The rows come from 4 hidden closed curves, with some noise, and rows from the same curve form a group. Each curve winds through 8 dimensions. The rows are also pushed far along 5 directions, which tell nothing about the answers.
Known rows, each followed by its group:
-37 -131 -172 -72 -50 -117 155 329 61 -71 -29 67 11 63 59 -171 10 -27 -161 -186 34 -300 190
R
-125 26 75 61 -127 -3 -74 -4 69 -73 -148 -121 79 -21 -142 -16 -9 -90 9 80 139 86 -167
R
-51 31 63 -86 -32 -51 26 -255 128 5 12 109 32 -255 109 -3 -78 9 21 91 -163 58 22
F
34 -45 37 198 165 -18 32 100 60 134 241 121 -139 -62 120 63 11 163 -77 -94 -75 63 17
F
3 24 2 11 36 -72 98 -452 68 -40 -5 134 21 -158 -26 37 -80 90 -8 23 -130 102 62
H
229 146 87 26 155 65 -39 245 -370 -105 -37 -119 -51 261 -8 -26 -29 193 52 6 36 136 -66
F
129 71 -97 -54 242 9 -12 -95 -86 -134 229 46 60 -4 50 -28 93 157 132 -89 -102 187 68
F
71 48 71 133 46 15 -148 -157 -42 -57 64 -81 -24 -55 -34 67 -32 41 71 -41 92 301 -350
R
25 -8 -49 -167 19 143 -152 -62 94 -35 19 73 50 -91 126 -24 32 -95 125 101 -103 137 22
H
65 39 -16 -37 64 -48 32 123 93 121 240 169 -34 -196 204 -126 97 103 -39 54 -114 5 -79
F
-13 63 36 59 17 -16 37 -141 152 30 215 76 -102 -141 39 93 -16 -37 -21 -52 -52 37 -60
H
-27 -3 32 63 -67 -86 71 -244 -78 29 55 20 15 -12 -78 93 -54 71 14 -152 63 -129 -89
R
-51 94 -27 -32 22 -125 168 -362 104 -71 52 199 -115 -94 64 136 -79 -18 -46 -162 -134 -132 288
H
-117 33 -93 -218 -140 -15 31 312 132 -148 -62 78 179 26 51 -213 76 -122 4 110 -41 -236 163
J
2 -127 -70 -243 -44 33 46 378 -100 -60 -234 -120 97 187 -5 -127 15 -135 -71 83 22 -73 129
H
-14 74 164 -15 -13 33 -115 110 -138 -108 43 -52 65 173 22 103 -15 -12 100 -29 99 180 -245
J
85 -12 -5 -182 197 36 -100 -2 -132 -149 34 -117 154 -32 9 -39 73 33 166 -8 -33 311 -65
J
181 50 10 15 361 126 -178 248 -238 -90 242 -151 99 42 77 -84 138 265 211 94 -94 409 -59
J
-21 -44 54 143 138 -65 -21 -35 -84 69 190 -15 -27 -66 120 78 8 229 29 -149 7 140 -25
F
6 -14 104 215 -23 74 45 -55 -101 194 8 -116 -150 65 -154 111 -19 109 -106 17 180 90 -156
H
79 111 -102 -70 -59 -56 156 -90 -20 -87 -108 31 -77 49 -60 -62 -69 -47 -68 14 -83 -247 218
R
-28 57 2 -330 -25 179 -157 -250 172 -158 -120 53 198 -246 33 -102 -3 -161 197 350 -216 250 58
J
-32 105 38 -72 -125 -131 73 227 19 -75 -195 -21 61 131 -62 -96 5 -137 -54 5 88 -164 -25
H
-151 11 27 -26 -132 -9 -9 -316 169 -24 -120 58 79 -216 28 -26 -79 19 11 125 -32 101 65
F
38 5 -126 -111 17 -54 23 134 93 -54 -13 223 113 49 79 -146 95 -34 19 -3 -103 -159 106
J
-10 -128 17 203 -110 -184 207 315 103 311 134 27 -142 37 19 -30 10 18 -267 -166 141 -261 -192
R
-10 -7 -54 -74 -94 -61 104 -74 -85 -262 -260 -27 137 156 -141 -79 -138 -8 -8 -65 14 -141 158
R
-15 -78 20 -67 28 -81 37 244 131 -6 215 4 70 -184 103 -111 22 -42 -48 7 -100 27 -175
R
-198 31 19 -9 -154 -13 105 -156 82 33 -176 6 -31 31 -99 87 -32 -79 -54 -2 83 -195 258
F
-246 -54 93 -22 -334 23 3 -260 56 133 -309 -35 -6 8 -155 144 -38 -176 -73 30 284 -122 -103
H
120 76 175 144 254 -37 -65 -42 -133 -20 211 -84 7 -89 83 45 -63 245 96 65 -159 381 -168
F
42 -57 -106 26 105 -57 83 44 27 -65 159 141 13 -21 55 -70 25 117 -44 -136 -62 -27 69
J
-53 101 84 99 -124 57 -65 192 -53 107 -101 -45 -134 93 -16 7 65 35 -89 8 298 42 -169
F
-63 -79 67 12 5 48 -118 -72 33 118 301 63 48 -228 163 19 70 167 66 -25 44 210 -299
J
105 57 -1 -60 77 -15 163 181 -229 -45 -207 -116 -47 239 -143 -46 -18 50 -71 26 19 -92 231
J
66 -17 7 0 1 -51 -2 103 -88 98 92 23 10 17 32 -23 75 63 4 -109 104 -29 -218
H
-56 25 -13 -86 94 -36 82 -116 39 -212 29 -98 124 -61 -100 -15 -50 -34 62 34 -155 75 198
R
-136 -23 -77 -149 -273 90 -141 -82 107 -108 -294 62 175 -3 -27 -134 40 -100 47 62 237 27 -103
F
36 46 68 -34 202 -20 -27 -360 -3 -115 224 45 30 -158 24 158 -46 43 154 -107 -172 220 -16
R
-11 99 -43 -123 32 -23 -52 -280 117 -130 3 168 234 -65 34 -67 63 13 186 142 -187 74 101
J
-84 -10 55 234 -56 -2 128 -68 -5 206 7 125 -295 71 3 173 -35 121 -212 -194 205 -110 75
J
40 98 132 80 119 -19 30 -32 -103 17 143 -14 -115 72 -46 176 8 26 8 -101 22 94 -93
J
-31 -87 -80 -177 19 -73 44 125 339 169 216 243 32 -290 225 -96 115 -164 -22 30 -218 -152 63
R
-7 127 150 85 15 -13 71 -271 -67 54 29 6 -39 49 -188 185 -24 -9 60 14 -11 -48 -35
F
11 149 1 -86 53 -31 13 -210 -95 -198 -52 3 99 141 -43 75 -41 -28 158 35 -164 -57 252
H
-2 13 142 155 -90 92 -229 -19 64 158 162 -24 -25 -107 19 78 62 8 66 -17 230 231 -553
H
-126 -121 -70 -134 -80 -27 -142 13 293 125 173 205 118 -344 280 -117 143 -32 46 4 -2 76 -177
F
27 203 115 10 -79 124 -109 -335 -140 -126 -321 -103 23 131 -201 75 -96 0 136 133 121 174 -29
H
39 -9 -14 2 327 -124 194 -112 -19 -187 220 -44 84 30 -79 83 -66 65 64 -109 -313 63 339
F
34 14 112 68 39 -109 105 225 -61 -52 -140 -20 -32 136 -34 -21 -102 4 -104 -33 -32 -69 54
F
20 32 -50 -68 39 26 38 -237 73 -29 72 54 -61 -102 -16 63 7 -36 22 -85 -5 71 53
H
-68 4 -90 -3 -71 53 68 228 -4 22 -76 22 -47 62 -39 -104 71 30 -89 9 99 -238 210
J
85 -20 62 183 84 42 38 73 -125 83 152 -102 -78 79 -75 38 -31 163 -59 4 33 117 -148
H
25 29 -46 -115 -13 -117 156 57 168 216 206 214 -127 -198 132 -19 110 -87 -116 -76 -64 -252 10
H
66 -67 -53 -67 92 -80 45 241 -4 -90 34 -86 27 85 29 -47 -3 -79 -29 -150 -7 49 4
R
10 62 -166 -349 48 -43 160 77 117 -349 -335 39 142 85 -65 -192 -28 -236 -15 97 -196 -78 511
J
-32 71 42 -9 3 -15 87 -143 117 57 -40 79 -44 -42 -34 69 -27 -82 -11 36 -109 -106 187
R
15 75 58 -71 24 -95 115 -183 -85 11 123 37 61 -12 -48 66 20 46 51 -35 -57 -70 -31
J
43 29 -2 261 -111 -77 63 -3 -64 196 -50 -31 -177 172 -103 79 0 49 -137 -148 234 -176 -128
R
60 -123 -16 189 75 -132 -17 437 103 92 272 89 -79 -91 177 -123 68 102 -156 -208 82 55 -349
R

New rows, each followed by its group:
-21 54 15 -40 44 2 26 337 -43 -169 -64 -119 -82 97 -32 -29 -10 -82 -69 -51 54 -22 130
R
-38 -22 18 -114 -67 105 10 -472 -127 42 -47 -54 84 -9 -119 150 -57 5 125 120 -50 2 59
H
-90 -45 -49 -69 -79 -155 174 -82 184 26 66 292 -30 -53 158 17 -23 -23 -131 -163 -47 -151 111
J
144 32 -73 -27 177 -49 -106 174 8 -185 117 1 29 -43 101 -104 51 -3 48 -84 -70 192 -124
R
100 85 -68 -41 139 44 36 128 -67 -157 70 -84 -52 10 1 -78 -10 27 8 66 -136 23 178
R
-159 42 44 -73 -124 119 -153 -422 86 -107 -157 -72 188 -154 -34 6 -49 10 162 216 23 284 -10
F
-82 -35 52 58 -139 -49 -129 371 186 96 -73 144 132 12 109 -175 122 -39 -52 106 133 30 -301
J
150 24 -151 -133 317 55 89 -164 -103 -112 255 22 3 -128 52 -36 49 196 103 -24 -266 95 342
J
-135 55 82 -58 -100 95 -90 -220 -30 -128 -139 -147 136 104 -222 121 8 -125 135 38 172 138 -68
F
113 -42 -40 31 58 -25 12 -25 3 77 157 -79 47 -30 6 -39 14 42 31 30 -82 81 -118
R
112 39 83 32 192 101 -191 176 -59 -26 90 -17 -33 -35 172 -20 28 117 92 56 -50 357 -125
F
49 -62 -72 34 137 -81 -83 610 227 -1 168 78 27 -34 193 -206 171 -70 -76 -29 -33 121 -147
H
-42 85 64 -9 -36 136 -158 11 -59 -13 -9 -49 82 14 -58 0 79 11 137 152 75 68 -88
J
6 55 29 24 15 -59 173 -224 -41 138 16 51 -93 -56 -110 80 8 59 -72 -19 -1 -135 92
J
-105 67 -100 -339 -158 107 -80 148 99 -262 -322 13 245 75 -40 -211 47 -243 112 222 -32 -135 248
J
-11 88 -65 -203 -22 120 -43 -290 -5 -254 -45 136 143 39 30 0 -64 -25 181 96 -175 -3 255
J
-137 -11 75 47 -93 -136 68 5 33 -94 -226 -48 -1 41 -68 21 -87 -43 -99 -128 141 -6 33
F
-101 -80 -104 -176 -207 -70 94 -1 218 -31 -34 64 42 -186 47 -123 -33 -189 -109 9 -5 -197 -10
R
-184 -153 -7 -92 -273 41 -68 -85 137 6 -131 45 112 -61 29 -5 -62 -146 -25 28 104 -47 -135
H
202 143 82 187 361 -68 151 24 -198 128 398 -32 -259 77 15 219 35 174 -2 -177 -164 1 131
R
-4 -7 -18 83 106 -49 206 -128 -50 131 278 1 -153 -22 -19 167 -5 107 -63 -171 -76 -184 237
R
-195 -44 44 135 -173 -44 98 111 -27 110 -183 -63 -107 139 -55 71 -41 46 -156 -137 265 -205 159
F
-25 76 199 107 -54 197 -163 -469 -280 21 -110 -271 34 15 -322 219 -56 100 187 98 227 244 -292
J
-98 -75 -42 105 -64 -27 -14 46 137 96 27 154 -31 0 19 28 90 -2 -77 -176 176 -93 -57
F
-107 34 161 147 -110 -34 -74 72 -84 13 -211 -112 -81 56 -12 62 -61 61 -76 -80 283 141 -185
F
-29 13 17 -17 -68 -116 6 64 219 134 217 265 -71 -209 249 -4 55 -58 -61 -109 -45 -138 -156
H
46 95 48 58 -60 -54 127 56 -97 6 -147 -202 -116 195 -175 69 -72 -103 -96 -29 117 -85 16
R
28 2 35 -34 -78 -4 32 -44 -136 -19 -122 68 68 171 6 -6 -62 95 2 6 41 -28 -7
J
87 -37 17 69 68 -27 48 -48 -39 197 286 188 -60 -89 127 40 43 177 -21 -77 -63 -43 -148
J
13 63 66 -112 -97 66 -133 34 8 9 -159 -167 164 32 -86 -56 27 -165 138 252 7 92 -176
R
20 -28 -43 -15 100 23 -165 63 88 -95 70 46 143 -89 103 -117 96 67 102 22 -4 302 -132
F
-154 29 63 -181 -225 40 -87 -349 171 -51 -197 142 104 -91 -30 92 -39 -252 72 62 61 12 -112
J
137 32 -75 -186 17 14 -95 206 -99 -148 -30 -163 72 59 23 -115 36 -125 80 25 9 59 -139
R
21 -5 42 -283 -38 41 -103 72 69 -172 -43 -18 241 -143 61 -150 -31 -149 141 206 -169 104 -144
R
-68 53 116 -21 -88 -22 -51 -346 81 127 44 153 -63 -197 81 152 -20 -31 30 -22 27 40 -182
H
-92 47 68 -82 -151 56 1 -36 78 -64 -345 -18 68 91 -110 -12 -82 -171 9 142 17 -82 149
R
-82 42 23 88 -23 -10 -19 36 54 23 -64 35 25 16 -39 -33 72 50 -17 50 93 52 9
J
-95 -29 131 313 -107 2 -11 -144 -149 303 103 28 -204 69 -79 253 53 188 -95 -268 381 -82 -284
J
-15 -42 -48 59 49 26 -27 229 117 188 235 130 -56 -183 128 -94 176 99 -49 17 14 -61 -55
J
-85 154 74 -7 -133 75 -88 -245 -13 17 -126 -23 -40 -49 -49 59 22 15 52 88 181 117 -63
F
-28 -51 16 -3 105 -81 33 -42 154 -2 63 158 16 -66 29 72 2 -91 6 -118 -121 -42 77
F
41 -99 11 -34 -109 -32 79 327 -122 141 -108 -35 -29 120 -11 -98 28 26 -140 -53 208 -127 -187
H
-115 -2 80 135 -45 34 5 -188 65 77 105 95 -68 -149 -16 103 -37 98 -23 -15 13 -55 2
R
90 77 7 0 -38 128 -171 35 -83 -64 -81 -153 31 30 -47 -77 -1 -21 103 195 34 160 -183
R
-1 -13 66 129 46 -11 69 -86 -48 163 145 -38 -107 -125 -117 78 46 108 -59 -59 99 -1 -147
J
98 47 61 -23 22 1 -54 224 -75 97 214 20 -13 26 120 -2 64 9 56 -25 -12 -50 -214
H
74 125 -52 -85 72 108 -134 -299 97 -92 53 111 56 -109 43 9 24 -25 191 87 -132 144 46
H
-28 4 50 -6 -93 110 0 240 -109 -8 -211 -278 -31 224 -139 10 -55 -104 -41 98 146 -11 74
R
56 -2 -149 -121 -49 -4 -102 100 279 46 80 130 52 -262 166 -223 118 -137 10 171 -134 1 -147
R
-60 -30 40 6 7 38 -32 303 -10 -103 -41 -55 -42 46 22 -29 -15 -23 -55 -57 78 21 22
R
45 32 -41 -139 -23 -14 -10 193 108 88 101 60 39 -57 67 -86 130 -146 29 41 -32 -132 -72
H
114 17 90 104 180 -92 112 78 -195 -1 13 -107 -50 101 -84 16 -18 158 -72 -36 10 174 -71
H
43 -41 95 -8 -72 -66 -78 116 101 116 20 -10 85 -68 42 -40 16 -123 24 29 41 103 -405
R
4 118 92 191 80 -85 102 -131 -83 22 87 41 -36 113 -80 100 -3 170 -15 -44 3 26 24
J
105 79 66 -128 82 21 71 -332 -148 86 70 8 -42 -98 -28 111 -9 57 70 36 -78 67 -33
H
2 56 199 22 -8 29 -41 -58 -155 -45 41 -139 48 -8 -94 82 -92 41 86 72 12 125 -229
R
-62 72 57 -42 -130 -58 86 -73 158 12 -55 108 21 -107 -57 -43 -6 -101 -62 80 7 -62 -108
F
58 5 -4 -76 157 -12 -72 0 94 7 165 144 110 -70 56 2 114 -58 136 2 -155 54 -57
F
